There are 8 hidden switches. A switch that is on adds its own fixed numbers to the row, and there is some noise. The rows also spread widely along 12 directions, which tell nothing about the answers.
Known rows, each followed by its switches (1 for on, 0 for off):
[-40  23  -6  -9  17 -31   5 -24  -1 -49  -5   6  29 -31 -38 -27   8  23
   4  22   1  13  34 -50  15]
1 0 0 0 1 0 1 0
[-12  -9 -39  22 -52   1 -62 -16  14  -3 -16 -18  41 -25  23  25  -7  11
  60  41   3 -10 -18 -48  -9]
1 0 0 1 0 0 1 1
[ -7  24  26  52 -20  -8 -36 -23  26 -32  18  35  39 -40  11  11  23  54
 -12  17 -24 -42  -7 -15 -15]
0 1 0 1 0 1 0 0
[ -8 -65 -47 -33  -3  27 -48 -39 -11  26   0 -14  14  10  21  -8 -14  -6
  -7 -37  25 -16  -3 -37  25]
1 0 1 0 0 0 0 0
[-41  -6   9 -19 -50   2  22 -38 -19 -59   2  41  29  14  37  27 -61  42
 -50  -8  42  -9  12 -23  47]
1 0 0 1 0 1 0 0
[-16 -30 -28  62 -22 -10  24  -8 -28 -30 -25  21  77  -3  23  10  -9  69
 -18  51 -17 -27 -53 -60  11]
1 1 1 1 0 0 1 0
[ 26 -20 -52  10 -12   2  91  43 -58  -1 -21 -13 -28  36  -3   7  47 -40
   4 -30 -12  22 -58 -11   8]
1 0 1 1 0 1 1 0
[ -4 -27  -1 -18 -22   9  72   3 -41 -17   6   8 -17  46  29 -20 -11  -4
 -58 -39  32  25 -22   1  37]
0 0 0 0 0 1 0 0
[ 29  -1 -26  74 -43  11  29  15  -4   3  18   3 -33 -11  40  -4  69 -31
  16 -16 -21 -25 -50   2 -28]
1 0 0 0 0 1 0 1
[ -5  -9 -50  27 -37  27  41 -17 -29  -2 -25  -3  -8  46 -13   9 -46   5
  17 -18 -12  -5   1  -4   9]
0 1 0 0 1 1 1 1
[ 14   6   6   7  39  41   7 -11  49  36 -32  63 -11   5 -71 -61  59  59
 -13  15 -60 -18  38 -63 -16]
0 0 1 1 1 1 1 1
[ 13 -36 -32 -29  -1  34  49 -29 -12   0 -45  33  30  44 -31  38 -35  38
 -10   1  -3  20  -1 -27  20]
1 0 0 1 0 1 1 1
[-24  26  31  35   8 -48  -8  -5  -6 -56  39 -15 -16 -27  52  50   7 -30
  20 -30   8   2 -27   4  24]
1 0 0 1 0 0 0 1
[  4   7 -35 -12 -57  45 -13  13  26  38 -27  27 -41  25 -24 -33  43   1
   0   1 -12 -17  31 -29 -38]
0 1 0 0 0 1 1 0
[ 28  -4 -43  -2 -48  69  10 -10 -32  -1  -3 -35  13  43 -31  41 -41 -12
  25 -69   6 -33  19  68   4]
1 0 1 0 1 1 0 1
[ 13  15 -32  12 -62  28  38 -33   8  -2  14  26 -66  19  17 -67  22 -15
  -8 -37 -14 -16  19  -7   2]
0 0 0 1 1 1 0 1
[-30 -53  -5  18  46 -24  20  34 -48 -16  -6  23  70 -40  15  48  53   7
 -17  25  23  -7 -57 -59  17]
1 0 1 0 0 0 0 0
[ 37 -16 -78  15 -62  31  -5 -15  -1  10 -28  -2  31 -11 -14  19  29   0
  64  40 -14 -27 -30 -16 -21]
1 0 1 1 1 0 1 1
[  4 -17 -15  53   2  14  90   4 -56 -15 -11 -11  -2  61  19  -3 -37  11
 -29 -47 -17 -13 -26   6  32]
1 0 1 1 0 0 0 1
[ -6 -15 -25   1   3  -2  -6   5   2 -35   7   1  48 -45  -3 -31  65  13
  16  22  -6  10 -30 -37 -14]
1 1 0 1 1 0 1 1
[ 43 -39  41 -24  22  33 -29  -2  21   2  13 -47  44  24  16   3 -21  30
 -14 -11  12  20 -48  68  27]
0 0 0 0 1 0 0 0
[ 61 -62 -40 -46  10  -9  27 -69  16 -13  -2  33  29  -9  -3  -3  27  31
   5  39  -2  43 -67 -29  30]
0 0 1 1 1 0 1 1
[ 36   4 -15 -14 -44 -31  33   5   0 -18   7 -37 -23  15  19 -27  33 -23
  19  -3   2  64 -62  -9   9]
0 0 0 1 0 1 0 0
[ 17 -33 -22 -67  16  22 -11 -36   2  17  21  35 -29  -4  -5 -13  50 -18
 -34 -52  17 -17  18  -2  12]
0 0 1 1 0 0 0 0
[ 23 -33 -33  80 -42   1  36 -38 -18 -13 -11   2  28  13  65   2 -32  40
 -13  35 -25 -23 -72 -13  19]
1 0 0 1 0 0 1 0
[  6 -50 -56 -51   2  49  21 -10 -63 -33  36  -8  45 -20  -3 -15  38 -16
 -20 -80  38  -2 -20  18  21]
1 0 1 1 1 1 1 1

New rows, each followed by its switches (1 for on, 0 for off):
[  2  -9 -39 -47 -38  22 -18 -78  12 -37   5  71  50 -38 -34  27  15  43
 -12  -6  19 -30  39 -39   2]
1 0 1 1 0 1 0 1
[-34   4   7 -36   2  -8 -40  30   7  -6 -12  -6  -3  -5 -11  59  25 -34
  26  -9  25   0  19 -19  -8]
1 1 0 0 0 0 0 0
[ 50  11   3 -31  46  -5 -11 -76  29 -35  21  13  15 -28 -53  56  11  14
  32 -23 -24  18   4  40  12]
0 0 0 1 1 1 1 1
[ -3  -3 -25  13   9  -4   5 -15 -29 -32  -2  26  71 -43 -31  80  27  14
  19   5   3 -39   3  -9  -7]
1 0 1 1 0 0 0 1
[-13   8 -45  20 -19  23  -9   7   7  61 -50  -7 -69  56 -18 -18  -9 -22
  31 -17 -39 -22  41 -40 -14]
0 1 0 1 0 0 1 0
[  5  57  28  -5 -20  38  14  27  20  -7   4  -8 -26  31 -47 -53  26  11
  -6 -35 -19 -18  54  38 -16]
0 0 1 1 1 0 0 1
[ 44 -47 -18  33 -45  43  37  33   5  21  -7  34  21  14  28 -46  82  35
 -32  18 -20  -7 -81 -28 -23]
0 1 1 1 0 1 0 1
[-49 -26  -9  -5 -40  32 -65  34 -32   0  33 -28  -1   2  61 -20  10 -18
 -21 -66  39 -26 -20 -16  17]
0 1 1 1 0 1 1 0
[-42  45  61  72  -7  11 -39  77  23 -10 -24 -19  16  17  10  48  -4  22
  29  19 -24 -26  -1   5 -24]
1 1 0 1 0 0 1 1
[  9 -25 -19  35 -44  35 -80 -30  18  14   6 -17  68 -28  29  -9  -8  54
   6  36   5 -44 -22   0 -14]
0 0 0 0 0 0 1 0
[ 40 -89 -36  23 -22  61  21  -3  -5  53 -13  10  17  42  46 -33  17  21
 -34  -4 -10 -15 -65  -5  -8]
0 1 0 0 0 0 0 1
[ 28  -9 -22  12  22  17  30 -34   8  -3 -21  33  22   6 -49   3  20  43
  -9   8 -31 -13  11 -18 -10]
1 0 1 0 0 0 1 1
[ 30 -19 -12  -5 -15   8 -58 -11  15   1  25 -57  -6  -4  35   7  15 -24
  29 -22  10   9 -41  33  -1]
1 0 0 0 0 0 1 0
[ -1  -3  13   6  10   1  33 -13   4   0  10  10 -50  29  27 -63  11  10
 -43 -27 -15   8  -3 -11  23]
0 0 0 1 0 0 1 0
[ 27 -23 -51  16   2   4  60  11 -42 -10  28 -12 -40  -8  37 -29  78 -59
  -1 -52  -6   6 -48  10  -6]
1 0 0 1 0 0 1 1
[ 30 -14 -12 -14  12  -2  16 -64  -3 -26  31 -10  -7  20  -8 -57 -12  35
 -44 -53 -12  27 -13   2  32]
0 0 1 0 0 1 1 0
[ 16 -22  -2 -53  48   3  28 -18   2   0  31  13 -40  -3 -10 -60  70 -24
 -31 -70  -4  47  -2 -24  15]
0 0 0 1 0 1 0 1
[ 17  -3  -7  12   7 -39 -10  27  10  10 -10   3  -7 -38  16  54  81 -34
  51  47  -7  14 -58 -29 -15]
0 0 0 1 0 0 1 0
[-21   1  16 -28  23 -31  23  40 -14 -18 -28   6  17  -2 -23  82  24 -26
  19  21  26  25  -5 -20   7]
1 0 0 0 0 0 0 0
[ 56 -27 -33 -31 -28  -3  -2 -27  -4 -27  17 -17  41 -27   2  50  28 -10
  34  17  22  29 -69  38   6]
0 0 0 0 1 1 1 0
[-12 -22   2 -39  35  34  21 -40 -22 -34   7 -10  71  15 -44 -31 -39  53
 -47 -46  14  13  42   5  21]
1 0 0 0 0 0 0 1
[-34  37 -15  14 -29  20  49  10 -50 -25 -17  13  10  35 -34  47 -45  12
  -5 -26  11 -37  51  18   8]
0 0 1 1 0 0 1 1
[-10  44 -22  53 -45  13  55  64 -42 -18  -5 -19 -23  22 -19 -26  41 -18
   9 -25 -25 -25  -7   9 -16]
0 1 1 1 1 1 1 0
[ 46 -29 -16 -39  10 -29  63 -34   7 -41  20  38 -48   0  29  10  69 -28
 -31 -16  -2  36 -57  11  13]
1 1 0 1 0 0 1 0
[ -8 -33 -11 -15  17  -1  38 -20 -11  -3  -6  37 -39  17  32  -9  17  -9
 -36 -17   5   2  -9 -35  31]
1 0 0 1 0 0 1 0
[-14  26 -12  44 -47  60  -7  15 -12  10 -31   0   3  48 -29  33 -43  33
  -2 -26 -13 -66  46  22 -11]
1 0 1 0 0 1 1 0
[-45 -61 -32   0  13   7 -39 -35 -51 -14  45 -12  32 -28  55  -1 -20 -18
  -8 -52  46 -28 -15 -32  50]
0 0 1 0 1 0 0 1
[ -1  15 -29   6 -83  59  54   6 -23 -29 -15  49  24  17  -9  16   5  32
 -29   1  14 -42  23  20 -19]
1 0 0 1 0 1 1 1
[ 18  12  -2  20 -23  24 -28 -33  27 -16   7  39  14 -26 -10  45  23  20
  22  -5 -16 -47   5   3  -5]
1 0 1 1 1 1 0 1
[-30 -25   6  66 -11 -41  20  26 -14  -7   5  -6 -28  14  81   7   8 -21
   9  12   1  16 -72 -50  19]
0 1 0 0 0 0 0 1
[-19 -29 -23  39 -40  43  35 -26 -37  -4 -15  25  -1  45  47   6 -60  31
 -46 -31   1 -42  -2 -12  34]
1 0 0 1 0 1 1 0
[-24  31  21 -13 -33   3  24  35  15 -13 -46  65   6   6 -29  46  20  34
  -5  72  14 -24  20 -26   1]
0 0 1 1 1 0 1 0
[ -8  14  37  11  23 -11  41 -37 -13 -43  21  17   1  25   3 -13 -32  44
 -66 -43  -7 -18  17  19  40]
0 0 1 1 0 0 0 0
[-26  23  56  -8 -17   4   4  67   4  -8  -2 -11 -39  46  31  -3   5   1
 -29 -10  19   8 -10  13  19]
0 0 1 1 0 0 1 0
[-12  31 -21  28  -5 -11  45 -16 -16 -24  -8  58 -38 -19 -16  51  39 -19
   1 -16 -18 -39  27 -19  -2]
1 0 0 1 0 1 1 0
[-11 -17 -35 -55   2  26   2 -49 -25 -24 -10   3  35   6 -44  67 -50  -8
  23 -35  32 -12  51  20  23]
1 0 0 0 1 0 0 1
[-34   3  15  43 -18  52  19 -26 -15 -12   3  49   7  30   2 -43 -43  71
 -76 -25  -7 -68  43  -6  28]
0 0 1 0 1 1 1 0
[-16  -9 -19 -22  58  14   4 -72 -22 -50   5  18  77 -33 -62  21 -25  47
  -2 -36  -8  -1  41 -20  30]
1 0 0 1 1 1 1 1
[-23  10 -23 -92  14  26   9  28 -25   0  -1 -22 -31  28 -71 -26  35 -40
  -8 -81  24  40  64  -1  -8]
0 1 0 0 0 1 1 0
[-10 -66 -57 -26  14   5  20 -38 -78 -33  34 -21  42 -17  42  -1  -5 -25
 -22 -66  41 -12 -40  -5  56]
1 0 1 1 1 0 0 0
[-11   0 -29 -85   0  -7  49 -23  -6  -8  -3  31 -86  36 -30 -24  28 -44
 -30 -50  20  30  51 -14  10]
0 1 0 0 0 0 1 0
[-15  -6  47 -16  14  22  36  37  -9 -15 -16  18  -3  52   6  51 -18  14
 -37 -27  19  -3   1  15  29]
1 0 1 1 0 0 0 1
[-43  -3  -3   5   3   1 -12  53 -16   1 -16  17  20 -20  -7  31  53 -10
  22   1  10  -2  -6 -77  -2]
1 0 1 1 0 1 0 1
[-34 -14  -7  14  14 -24 -24  -3 -30 -52   6 -31  97 -31 -12  20 -12  45
  16   7  16  31 -35 -56  22]
1 0 1 0 0 1 1 1
[ 17 -28 -41 -31  28   4  21 -84 -13 -30  -9  17  35  19 -63  38 -48  38
   6 -29 -10  18  12 -14  32]
0 1 1 0 1 1 1 1
[-19  -8  -3 -79  -3  43  42  30 -18 -13 -10  49 -24  37 -39  25  40 -19
 -40 -70  27  -1  43  -4   3]
1 1 1 1 0 1 0 1
[-32 -41  32 -11  34  34 -14  -1 -11 -40  25  51  61 -21  14  42  16  45
 -62 -31  27 -21  -6   1  13]
1 1 0 0 0 1 1 1
[ -1 -30  -7 -20 -39  43 -43   2 -17 -46  35 -17  72 -11  22   3  10  37
 -38 -37  38 -16 -36  34   4]
1 1 1 0 0 1 1 0
[-11 -15  34 -31  19   0   1  -1   8 -33   5  58   8  -7  10  65  21  20
 -44   5  31 -19  -3   7  21]
1 0 1 0 0 0 1 0
[ 23  -6 -17 -20   4  33  -7 -22 -15 -16  26 -34  -6   9   3  17  -1 -23
   9 -73   4  -5   6  62   2]
1 0 0 1 0 0 1 1
[ -9 -18  43  28  31 -21  23  -4  16  -4 -29  73   8   6  14  80  -2  45
 -25  52  -6   0 -34 -40  28]
0 0 0 0 0 1 1 0
[ 12  -5  24   6  36  -6 -42  38  14 -25  46 -14  -6 -36  22  12 100 -24
  10 -46 -11  13 -60   3 -12]
1 1 1 1 0 1 1 1
[ 32 -18 -29  45  35   6  54 -48  -9  18 -48  12  -8  49 -32  31 -45  21
  14  -9 -59 -29  -1 -12  30]
1 0 1 1 1 0 0 0
[ 11 -31 -10 -19  32 -15 -36  -9   0 -35  16 -27  56 -42  -3  10  41  10
  38  -3   3  43 -64 -36  22]
1 0 1 1 1 1 1 1
[-25  41 -11  20 -47  17 -15  22 -17  -5  -2 -15 -24  19 -12  24 -11 -10
  30 -37   2 -21  29  -2  -5]
0 0 1 1 0 1 1 1
[ 44   7  42 -36  11  49  -1  13  42  -8 -19   0  23  49 -60  37  -8  50
  -5   1 -12   4   4  81  -9]
0 1 1 0 1 0 1 1
[ -3  20  42  20  49 -14   9   9  -8 -22  15 -18 -10  17  -4   0  -1  18
 -26 -38 -19   2  -6  22  24]
0 0 1 1 0 0 1 0
[-24  29   0 -45   3  -4  28  -7  -9 -30  -1   4  -6  13 -52 -31   1   3
  -2 -26  10  18  54 -22  20]
0 0 1 1 1 0 0 1
[-52  23   5  -5  20   7  11  31 -46 -29   6   7  20 -12 -33  16  25  -4
 -24 -61  12 -27  43 -25  11]
1 0 1 1 0 1 0 0
[-13  -2  12  60 -50  16 -18   7   8 -13  11  -3  20  -6  51 -38   8  35
 -24   7  -3 -26 -27 -24  -1]
1 0 0 0 0 1 0 0
[ 48 -55 -16 -62  12 -18 -24 -78  23 -31  20  12  55 -12 -15   5  10  48
 -19  -3  11  48 -52 -21  27]
0 1 1 0 0 1 0 0
[-42 -16  12 -40  21   8 -51   4 -20 -23  20  -3  31 -19  11  58  -1 -13
   4 -49  43 -16  16  -8  24]
1 0 1 1 0 0 0 1
[ 39 -24 -33  58 -16  -3  61  22 -33  21 -20 -19 -23  40  28  -2  22 -10
   6   9 -30  -2 -76  -1   8]
0 0 1 1 0 0 1 0
[-26  24 -43  10 -66  16 -13   0   5   6 -16  49 -37 -23  -3  35  45 -27
  21  12  11 -52  39 -38 -27]
1 0 0 0 0 1 1 0
[  4 -12  17 -44  51 -20   8 -40  22  -3 -17  47   1  -3 -46  44  10  20
 -14   0  -2  25  19 -41  23]
0 0 0 0 0 1 0 0
[-24   4   0 -13 -51 -25 -12  13  19 -22 -20  -6  16  -1  17 -30  16  16
  13  40  14  45 -26 -82  10]
1 0 0 1 0 1 0 0
[-18  -3  20 -24  24 -25  31  -1  25   8 -30  38 -91  42  21  15   5 -24
 -11   0  -7  28   4 -54  34]
1 0 0 1 0 0 1 0
[-43 -19 -27 -34 -16  33 -36  34  -4  28 -37  -6  24  12 -22 -21  18   2
  18  -1  19   2  29 -79  -4]
1 0 1 1 0 0 0 1
[-39 -11 -17  37 -14 -16   2  34 -56 -30  21 -29  42 -37  39  18  29 -27
   5 -11  31 -20 -30 -17   3]
1 0 0 0 0 0 0 0
[-36  30  30  21   6 -16  49  48   6  -3 -59  32   5  26 -31  17  15  27
  -4  50 -18   5  21 -60  -1]
1 0 0 1 0 0 0 0
[ 35  28  16 -12 -35  -3  13 -23  35 -22 -13 -12  14  21 -31   3 -20  31
  14  38  -7  17   1  32   2]
0 0 0 0 1 0 0 0
[-34  -1   2 -27 -46 -12 -66  12  27   9  12  16 -28 -32  45  38  39 -44
  38  17  50  -7   1 -42  -7]
0 0 0 0 0 0 0 1
[ 14 -45 -22  39 -23   9   0  12 -11  -2 -14 -20  87 -19  22 -28  27  49
  -7  56  -3   2 -67 -37  -8]
1 0 0 0 0 0 0 0
[ -8  51  11 -11 -29  -7  18  15   0 -38  29 -20 -19  -6 -11 -54  42 -15
  -4 -31   7  16  26  14 -12]
0 0 0 1 0 0 0 1
[ 36  -2   5  27 -69  33  17  14   7 -32  18 -25  17  24  38 -12   7  26
 -11  -2   6  16 -60  47  -8]
1 0 0 0 0 1 1 1
[ 15 -45 -53 -53 -20  16  -3 -12 -25  11  10 -11  16 -14  -2 -19  45 -25
  -2 -27  34  26 -22 -25   3]
0 0 0 0 0 1 0 0
[-54  27  26 -30  15  -6 -40  21  37 -17  -6  42   2 -34 -27  -7  64   6
   2   5   3  -6  54 -68 -20]
1 1 0 1 0 0 0 1
[-26  41   0  11 -49  14 -36  -8  38  11 -22  18 -16  19 -29 -36  -6  35
  15   4 -19 -13  52 -66 -10]
0 0 1 1 0 1 0 1
[-28 -23 -11 -27   1  12 -27  52  -7   5 -33  14  27  -3 -22  40  48   2
  12   9  12   6 -17 -60  -6]
1 1 1 1 0 1 1 0
[-19   5 -38  -9 -11  12 -12   4 -40  -9  13 -24 -24   2  -6  26   8 -46
  12 -60  21 -29  26  13   5]
1 0 1 0 0 0 1 0
[-44  -7 -11   0  18   9 -32   5 -12   2   2   2  13 -26  -7  13  20 -16
  16 -25  17 -20  35 -43  -4]
1 0 0 0 0 0 0 1
[ -46  -11   -5  -26  -29  -32  -43  -23   28  -22   -8   36   19  -24
   21  -29   16   37   -6   44   17   33  -13 -112   17]
0 1 0 1 0 1 1 0
[-36 -28 -30  -5  15  17 -42 -62   0   5 -38  51  42   6 -37  48 -46  54
  -7 -15 -15 -43  50 -80  23]
1 1 1 1 0 1 0 0
[ 56   2   1  67 -14  14   6   4  13 -20  15 -43  16   4  25 -23  25  21
  26   1 -42  -5 -73  43  -3]
1 0 1 1 1 0 1 1
